The rows of a group lie close to one hidden flat surface of 14 dimensions, which passes through zero. Surfaces can cross.
In the rows, 128 means zero.
Known rows, each followed by its group:
[138 110 125 137 129 139 140 102 166 126 139 119  98 154  99 113 107 115
 133] | Q927
[ 93 150 136 133 136 120 132 127 111  84 106 135 121 151  96 126 118 118
 158] | Q575
[127  86 149 125 149  92 139 149 143 114  97  74 114 145  85 104 163 155
  96] | Q476
[116  88 159 104 164 126 112 117 138 128 131 123 100 157 127 142 126 163
 141] | Q937
[ 93 158  92 114 162 102 145 119 100 167 152 131  95 121 159 134 139 154
 121] | Q658
[129 122 155 174 124 104 120 134 135 133 166 112 118 148  84 154 116 116
 183] | Q927
[101 134 144 140 156 134  88 149 105 135 117  95 164 138 134 137 118 131
 148] | Q937
[ 99 159  84 118 138 163 159 112 120  90 103 115 113 134 143 125 115 149
 124] | Q387
[148  66 153 128 123 189 165 147 147  95 124 123 106 150 146 150  99 172
 136] | Q658
[156 103 125 156 121 113 111 145 137  97 143 153 121 137 112 131 126 160
 105] | Q658
[131 108  99 155 157 134 106 102 123  92 143 132 169 133 127 133 118  59
 160] | Q927
[116 153 117 156 148 150 134 110 108 166 133 109 154 119 127 120 130 134
 150] | Q575
[110 138 102 179 103 142 129 130 167 148 151 129 118 118 140 128 112 161
 154] | Q658
[ 94 130  85 114 119  79 107  92  94 137 148 101  70 146 100 124 147  93
 115] | Q476
[119 127 125 133 124 151 118 122 147 159  99 127 120 128 123 113  93 109
 117] | Q937
[110 140 111 114  99 165 116 112 131 126  97 143  99 137 121 137 103 109
 128] | Q937
[138 130 130 111 163  96 147 119 142 111 114 180 109 117 131 142 113 129
 120] | Q387
[106 162 153 149 126 140 147 119 130 130 131 116 132 149  77 119 140 126
 185] | Q927
[136 165  80 164 126 124 157 151 131 103 116 142 126 100 109 150 138 118
 130] | Q937
[133 174 120 143 136  72 180 109 193 110 103 155  95 103  81 120 136 146
 134] | Q937
[128 143  96 137 134 116 150 131 143 156 142 148  99 108 124 132 148 145
 118] | Q476
[197 113 122 117 190 136 124  83 158 135 135  90 162 119 127 148 113  69
 116] | Q575
[137 119 169 120 123 144 133 142  93 170 111 130 142 128 123 108 125 117
 115] | Q387
[155 152 109 136 145 114  90 126 131 138 141  81 165 113 132 147 132 106
 118] | Q575
[104 129  69 157  98 108  94 108 110 130 113 135 102 108 110 139 135 103
 126] | Q927
[135 144  91 135 192 156 160 113 126  95 122 105 143 130 137 158 106 100
 147] | Q927
[ 97 153 126  74 152  90 143 114 129 144 119 125 132 112 151 106 167 120
 119] | Q387
[114 163 104 145 175 160 154 113 152 148 143  97 144 140 128 112 116 116
 151] | Q927
[129 105 158 125 130 157 171 129 114 152 126 111 113 132 133 149 100 109
 161] | Q387
[109 117 128 139 147 122 124 114 171  77 109  76 152 131 127 128 133 141
 156] | Q476
[ 88 143 134 115 156 143 146 139 113 131  74 116 151 109 146 116 136 143
 133] | Q937
[ 93 112 133 120 152 125 126 126 198  95  76 131 133 113 132 126 125 133
 155] | Q387
[117 118 153 110  94 152 138 117 137 146 100 124 110 126 142 126 102 139
 132] | Q927
[126  85 109 120 127 131 127 143 110  78  89 119 134 126 122 121 149 114
  95] | Q476
[137 161 143 130 117  87 119 121 153 127 176 135  96 142 108 160 119 137
 164] | Q476
[130 134 146 144 138 171 119 125 154 120 128 174 113 163 113 115  88 190
 126] | Q387
[ 92 160 100  99 147 161 123 125 109 104 129  78 101 174 104 141 135 113
 141] | Q658
[144 111 110 138 146 130 120 141 108 111 145 156 126 138 136 144 102 108
 112] | Q658
[122 145 125 110 119 107 124 104 148 162 181 175  88 137 127 126 150 144
 142] | Q927
[129 126 131 151 118  79 158 126 152 171 139 105 151  84 150  92 160 155
 113] | Q658
[114 139 123 107 130 124 117  79  85  80  92 158 128 117 156 154  92 127
 144] | Q476
[135 152 100 135  59 135  51 122 124 128 157 134 155 111 149 158 130  95
 146] | Q476
[111 132 109 139 161 107 124 134 130 128 151 102 144 150 134  86 120 110
 104] | Q658
[ 93 154 105 169 115  92 122 144 128 142 158 149 137 120 120 101 152 124
 147] | Q575
[113 156 105 162 127 130 132 128 103 144 183  87 126 147 136 138 113 133
 154] | Q476
[132 119 128 135 140 108 130 138 113 137 122 113 136 103 137 153 148 144
 131] | Q937
[108 139  74 137 148 132 123  82 100 130 104 119 115 112 131 134 139 138
 120] | Q575
[129 138 158 121 104 133 119  70 100  83  90  89 145 152  79  95 135 126
 133] | Q937
[113 110  58 172 190 129 130 120 130 141 160 152 125  98 188 161 127 182
 139] | Q387
[140 162 119 127  57 128 126  87 135 161 165 149 111 111 133 125 131 120
 142] | Q476
[142 147 147 134 127  74 145  98 151 117 158 131 126 129 121 118 131 150
 138] | Q937
[ 99 156 134 126 134 170 129 142  88 140  88 117 166 125 135 102 121 121
 126] | Q476
[176  76  97 163 105 146 138  91 153 168 151 137 138  95 130 109 146 100
 110] | Q937
[148 124 131  94 114 153 125 175 115 128 164 133 114 141 141 165 147 118
 124] | Q927
[127  96 155 146 116 130  72 101 117 112 160 110 170 150 151 123  93 112
 160] | Q387
[118 122 170 117 125 159 137 120 131 150 144 126 112 163 125 128  94 126
 163] | Q387
[150 151 161 125 166 109 134 102 129 173 132 113 137 120 126 143 100 120
 142] | Q575
[113 160 114 132 108  81  98 119 101 163 110  77 129  97 134 141 135 124
 115] | Q937
[157 110 130 131 145 125 110 125 133 140 118  98 140 128 110 115 146 148
  91] | Q575
[141 114 127 122 150 108 148 128 166 128 152 145 113 128 123 122 162 148
 125] | Q658
[137 156 121 114 133  95 120 110 135 119 124 143 129 112 121 147 124  91
 138] | Q387
[143 153  97 146 111  72 165 145 183 100 120 123 123 118  89  81 130  75
  81] | Q658
[113 119 142 157 143 136 133 111 156 102 108 150 191 109 140  86 141 156
 152] | Q927
[ 94 116 144 180 134 156 164 198 104 192 122 121 123 140 105 107 107 122
 137] | Q575
[130 140 137 130 150 110 138 103 141  97  86 147 170 107 128  98 135 139
 123] | Q387
[132 101 123 130 172 127 151  98 141 144 125 136 112 125 139 126 102 129
 125] | Q575
[ 88 132 112 134 149 163 115 113 151 153 130 140 143 130 173  95 121 190
 129] | Q575
[138 155 151 110 114 128 121 103 126 130 128 100 162 119 152 117 132 158
 129] | Q927
[117 135 125 133 130 143 160 137 120 127 123 128  88 142 117 145 118 159
 137] | Q387
[117 114 120 116 144 132 162 114 129 104 126 153 115 124 155 121 135 169
 126] | Q575
[104 135 131 129 183 179 159 121 138 138 141 159 133 148 113 114 158 146
 175] | Q658
[136 121 157 126 103 142 130 121 142 157  96 135 158  91 126 125 151 127
 146] | Q658
[169 128 177 138 151 116 130  71  62 105 166 151 151 143  97 147 144 137
 173] | Q937
[139 131 120 176 111 101 160 137 108 130 124  82 124 109 102 144 131 119
 138] | Q927
[152 134 113 164 143 163 118 117 122 132 115  95 169  96 158 161 117 170
 136] | Q387
[157 127 114 125  92  88 125 105 146 135 117 100 108  84 116 160 166 136
 116] | Q476
[130 145 128 115 131 151 125 160 134 129 139 129 123 133 135 162 133 137
 143] | Q927
[109 121  89 104 151 115 114 169 155  97 137  69 107 147 142 151 130 117
 106] | Q387
[138 120 103 154 165 133 108 109 116 123 174  96 185 136 145 113 127  74
 141] | Q927
[161 135 147 135 155 102 155  98 107 168 147 151 126 106 135 150 109 113
 142] | Q937
[115 157 108 131 121 134  98 103  86 100 152 166 144 152 102 100 167 133
 134] | Q658
[146 110 130 159 151 135 154 111 168 119 124 147 129 131 118 110  90 131
 130] | Q476
[121 114 121 152 118 111 112 140 143 153 135 123 149 114 142  98 132 137
 108] | Q575
[ 84 133  45 172 110 158  94 124  85 143 136 109 113 126 121 147 137  95
 145] | Q575
[129 150  85 125 130 108 159 114 164 132 185 145  85 130 127 136 162 127
 140] | Q658
[137 112 146 103 146 128 140 103  74  86 115 113 161 135 145 115 139 134
 113] | Q658
[133 108  86 143 157 135 156  90 126  88 110 134 118 110 145 144 123 156
 128] | Q927
[115 170 109 126 141 146 140 153  91 142 125 132 139 130 120 134 125  77
 134] | Q476
[127 113 135 110  86 128  98 130 118 119 132 118 107 147 121 123 142 145
 109] | Q937
[123 165 136 116 147 117 136 109 116 146 103 124 116 109 127 173  97  97
 161] | Q658
[153 168 105 147 123  75 141 137 127 119 148 133 112 117  87 141 153 114
 116] | Q937
[ 87 114 123 177 167 148  76 135 103 128 121  89 139 152 141 159  70 155
 165] | Q387
[121 120 136 149 167 122 157  97 144 135 126  40 141 124 141 137 108 150
 160] | Q476
[163 119 138 135 161 122 135 193 124 156 172 102 148 138 117 130 149  98
 106] | Q575
[164 103 119 137 120 107 100 109 118 102 139 139 146 110 142 153 126 110
 123] | Q476
[127 138  89 129 166 112 136 155  91 143 140 117  85 125 141 165 155 204
  93] | Q575

New rows. What belongs after each?
[113 115 141 130  81 113 134 124  88 145 131 114 107 121 115 142 150 116
 151] | Q387
[116 149 115 121 141 153 106 180 111 174 137 137 135 117 152 151 142 136
 121] | Q476
[108 121 153 140 111 124 151 120 148 159 138 106 143 117 121  97 180 155
 161] | Q387
[115 129 141 119  73 151 113 110  91 111  90 105 124 147  75 106 145  87
 133] | Q927
[133 116 116 151 177 175 123 117  66 103 128 165 151 134 147 167  96 121
 159] | Q658
[118 139 160  97 139 119 124 128 123 140 108 130 133 131 140 128  94  99
 129] | Q575
[119 123 144 104  89 139 104 130 146 121  99  90  85 154 106 153  88 113
 125] | Q476
[136 113 163 136  96 125 131 135 155 116 127 159 149 125  95 103 143  80
 154] | Q927
[124 139 144 128 126 121 116 128 139  97 121 142 157 108 118 156 158 116
 179] | Q937
[112 163 153 122 129 117 132 106  97 120  92 128 156 127 120 103 105 110
 131] | Q658
[108 155 106 149  74 134 106 104 121 131 148 133 115 131 149 132  80 127
 144] | Q658
[164  89 171 138 128 101 121  82 136 144 142 117 135 129 115 115 114 120
 129] | Q575
[151 140 121  99 128  97 160 103 143 136 122 170  72 104 117 167 128 113
 126] | Q476
[124 123 121 138 168 123 110 135 164 109 114 131 130 137 110 124 129 157
 122] | Q658
[146  77 178  73 100 139 134 122 133 110 143 107 118 149 165 132 121 141
 121] | Q387
[106 135 141 130 104 141 116 152 143 162  92  89 116 120 123 139 114 137
 131] | Q658
[131 124 148 135 150 154 122 135 147 138 140 140 137 144 113 138 114 100
 162] | Q658
[132  89 101 142 140 142 148 161 151 177 138 102 137  90 161 139 165 130
 119] | Q658
[102 131 106 147  99 136 134 119  95 155 162 139 135 119 157 113 151 142
 147] | Q575
[110 180 124 103  97 157 149 161  63 152 104  92 116 136 102 139 124  58
 127] | Q476
[112  91 117 110  77 118  51  70 131 141 133  80 134 127 153 118 138 119
 122] | Q476
[124 126 105 147 152  79 112 156  95  95 126 115  83 152  72 173 117  88
 128] | Q575
[128 152 140  88 151  96 145 151 151 159 124 109 170 119 114  57 187  76
  81] | Q387
[161  97 151 138 107 148 156 120 143 151 110 115 144 107 127 112 117 111
 119] | Q575
[142  94 137 147 154 138  88 123  78 153 128 108 106 156  94 154 123 149
 119] | Q937
[161  98 158 101 116  83 140 136 139  95 172 134 113 167 129  96 100 101
  83] | Q658
[132 130  63 144 154 115 163 153 117  81 114 114 120 100 151 172 122 109
 119] | Q575
[129 152 131 131  88 144 130 103 140 100 173 128 132 157  91 107 168 123
 166] | Q658
[ 99 110 119 145 130 149 157 150  75 124 109 110 132 133 129 123 112  83
 141] | Q575
[113 147 119 103 120 122 124 117 162 127  95 120 104 123 122 129 117 117
 116] | Q658
[134 102 130 174 156 118 126 132 116 152 131 149 125 114 120 170  88  84
 168] | Q387
[109 152 106 121 148 150 122 122 134 132 124 131 107 138 125 145 120 133
 137] | Q927
[115 137 123 182 204 134 133 159 119 196 162  98 122 140 141 152  91 183
 144] | Q575
[160 130 145 103 126  94 116 166 173 108 123 129 104 116 103 188 144 118
 134] | Q476
[107 158 119 133 180 114 137 142 115 147  87 100  91 162  67 105  99  99
  91] | Q927
[130 141 163 113 159 119 112 148  97 167  98 150 157 117 103 127 128  58
 134] | Q658
[143 112 183 101 153 138 138 130 129 135 111 118 141 135 116 138 130 105
 146] | Q658
[126 102 141 116 132 161 160 126 146 139 112 100 121 136 139 114 112 129
 128] | Q476
[ 83 118 143  99 139 124 153 146 110 169 125 135 110 140 135  80 167 167
 107] | Q387
[ 97 155  88 153 175 113  92 127 176 120 155 123 157 143 122  97 128 106
 136] | Q387
[164 104 125 103  64 138  95  86 131 134 200 133 160 118 179 118 153 107
 128] | Q387
[182 146 121 142 156 165 104 140 132 168 152 154 158 131 131 136  90 102
  99] | Q387
[104 112 133 144 114 136 181 123 107 118  92 136 139 109 139  90 130 136
 130] | Q575
[133 126  86 140 109 148 170 119  97 118 168 155 138 121 146 102 162 118
 127] | Q658
[135 140 138 134 154 100 179 136 139 123 141 134 125 135 109 106 130 116
 125] | Q658
[141 154 113 146 106 149 112 158 103 152 116 152 139 115 117 128 124 112
 102] | Q476
[116 126 135 144  83 136  97 134 112 156 141 137 122 126 141 128 116 155
 128] | Q658
[113 134 129 104 130 102 140 102 121 110 122 131 124 123 142 123 133 110
 138] | Q387
[104 118  80 139 146 149 116 115 138 134 118 137 113 130 131 121 126 129
 118] | Q575
[146 128 149 133  61 115 139  88 202 126 122  95 137  92 142 131 116 125
 158] | Q658
[105 130 126 113 107 128 132 132 124 117 105 119 110 143 104 105 141 119
 117] | Q476
[ 84 116 104 139 155 120  80 183 149 166 139 116 118 133 140 130 150 157
 114] | Q937
[128 110 151 140 118 140 154 135 115 131  77 145 142 113 106 103 127 103
 126] | Q387
[136 134 138 141 124 108 145 113 178  90 121 132 118 135 104 115 129 172
 130] | Q658
[163 125 103 160 145 111 144 161 144 125 122 127 149  84 124 151 172 152
 110] | Q476
[120 121 145 163 117 115 125 162 172 177 116  96 127 109 134 127 105 150
 129] | Q658
[154 159  96 110 120 128 152 115 123 116 137 146 122 116 134 131 139 114
 102] | Q387
[165 153 179  95 128 133 140 107 163 123 154 105 142 162 103 104 136 130
 128] | Q927
[122 105 110 140 137 119 101 110 177  97 110 144 134 129 109 107 127 107
 124] | Q476
[133 109 114 145 118 115 108 158 152 102 129 160  58 138  89 198 118 151
 144] | Q927
[146 154 134 152 174 123  80 148 158 145 115 137 160 128 101 132  96 105
 121] | Q387
[121 151 118  76  83 119  89 104 165 142 168 119 108 144 107 125 173  71
 138] | Q658
[108 138 150 136 132  98 164 114 128 101 121 162 106 133 116 128 113 148
 161] | Q575
[129 138 128 132  81  99 118 164 145 182 114 108  81  98 132 176 104 125
 117] | Q658
[140 179 130  72 142 107 167  96 149 113 182  94  97 148 145 152 136 142
 148] | Q387
[118 112 130 134 135 132 126 152 136 122 137 127 144 138 137 113 113  92
 131] | Q575
[120 123 118 133 177 143 160 171 156 131 117 158 142 127 118 105 153 125
 116] | Q476
[118 139 163 112 113 106 116 163 153  99  71  99 154 118  91 122 158 118
 127] | Q937
[ 76 108 110 151 112 109 148  96 129  99 116 154 104 119 129 126 135 136
 177] | Q387
[120 119  94 145 125  91  89 157 130 101 116 118 125 131 103 115 154 133
  87] | Q575
[125 159 118 121 164 121 131 146 138 138 117 124 140 121 142 122 130 160
  99] | Q927
[130  95 116 141  93 128 126 125 140 176 160 128 130 111 161 105 124 106
 118] | Q927
[137 141 161 113 141  92 106 128  85 100 113 130 117 150 115 141 103 161
 107] | Q387
[161 105 188  86 156  85 115 143 112 152 152 103 114 138 145 181 100 115
 131] | Q387
[133 133 119 129  94 123 163 126 136 150 105 129 148  90 142  91 140  97
 103] | Q927
[154 141 143 143  93 106 152 121  93 104 158 106 158 107 138 152 142 122
 160] | Q575
[143 128 138 126  96 140 129 130  76 115 141  85 183 112 153 122 167 134
 129] | Q927
[102 131 103 134  55 161 118 148 133 181 123 151 123 107 138 108 133  87
 125] | Q575
[ 74  73  98 159 113 132  83 135 101 137 102 146  90 138 128 124 118 161
 118] | Q927
[144 120 151 119 108 118 126  92 112 165 120 137  79 130  99 145 120 142
 126] | Q575
[108 153 109 113 106 134 173 111  88 149 114 153  99 120 117  90 158 128
 105] | Q476
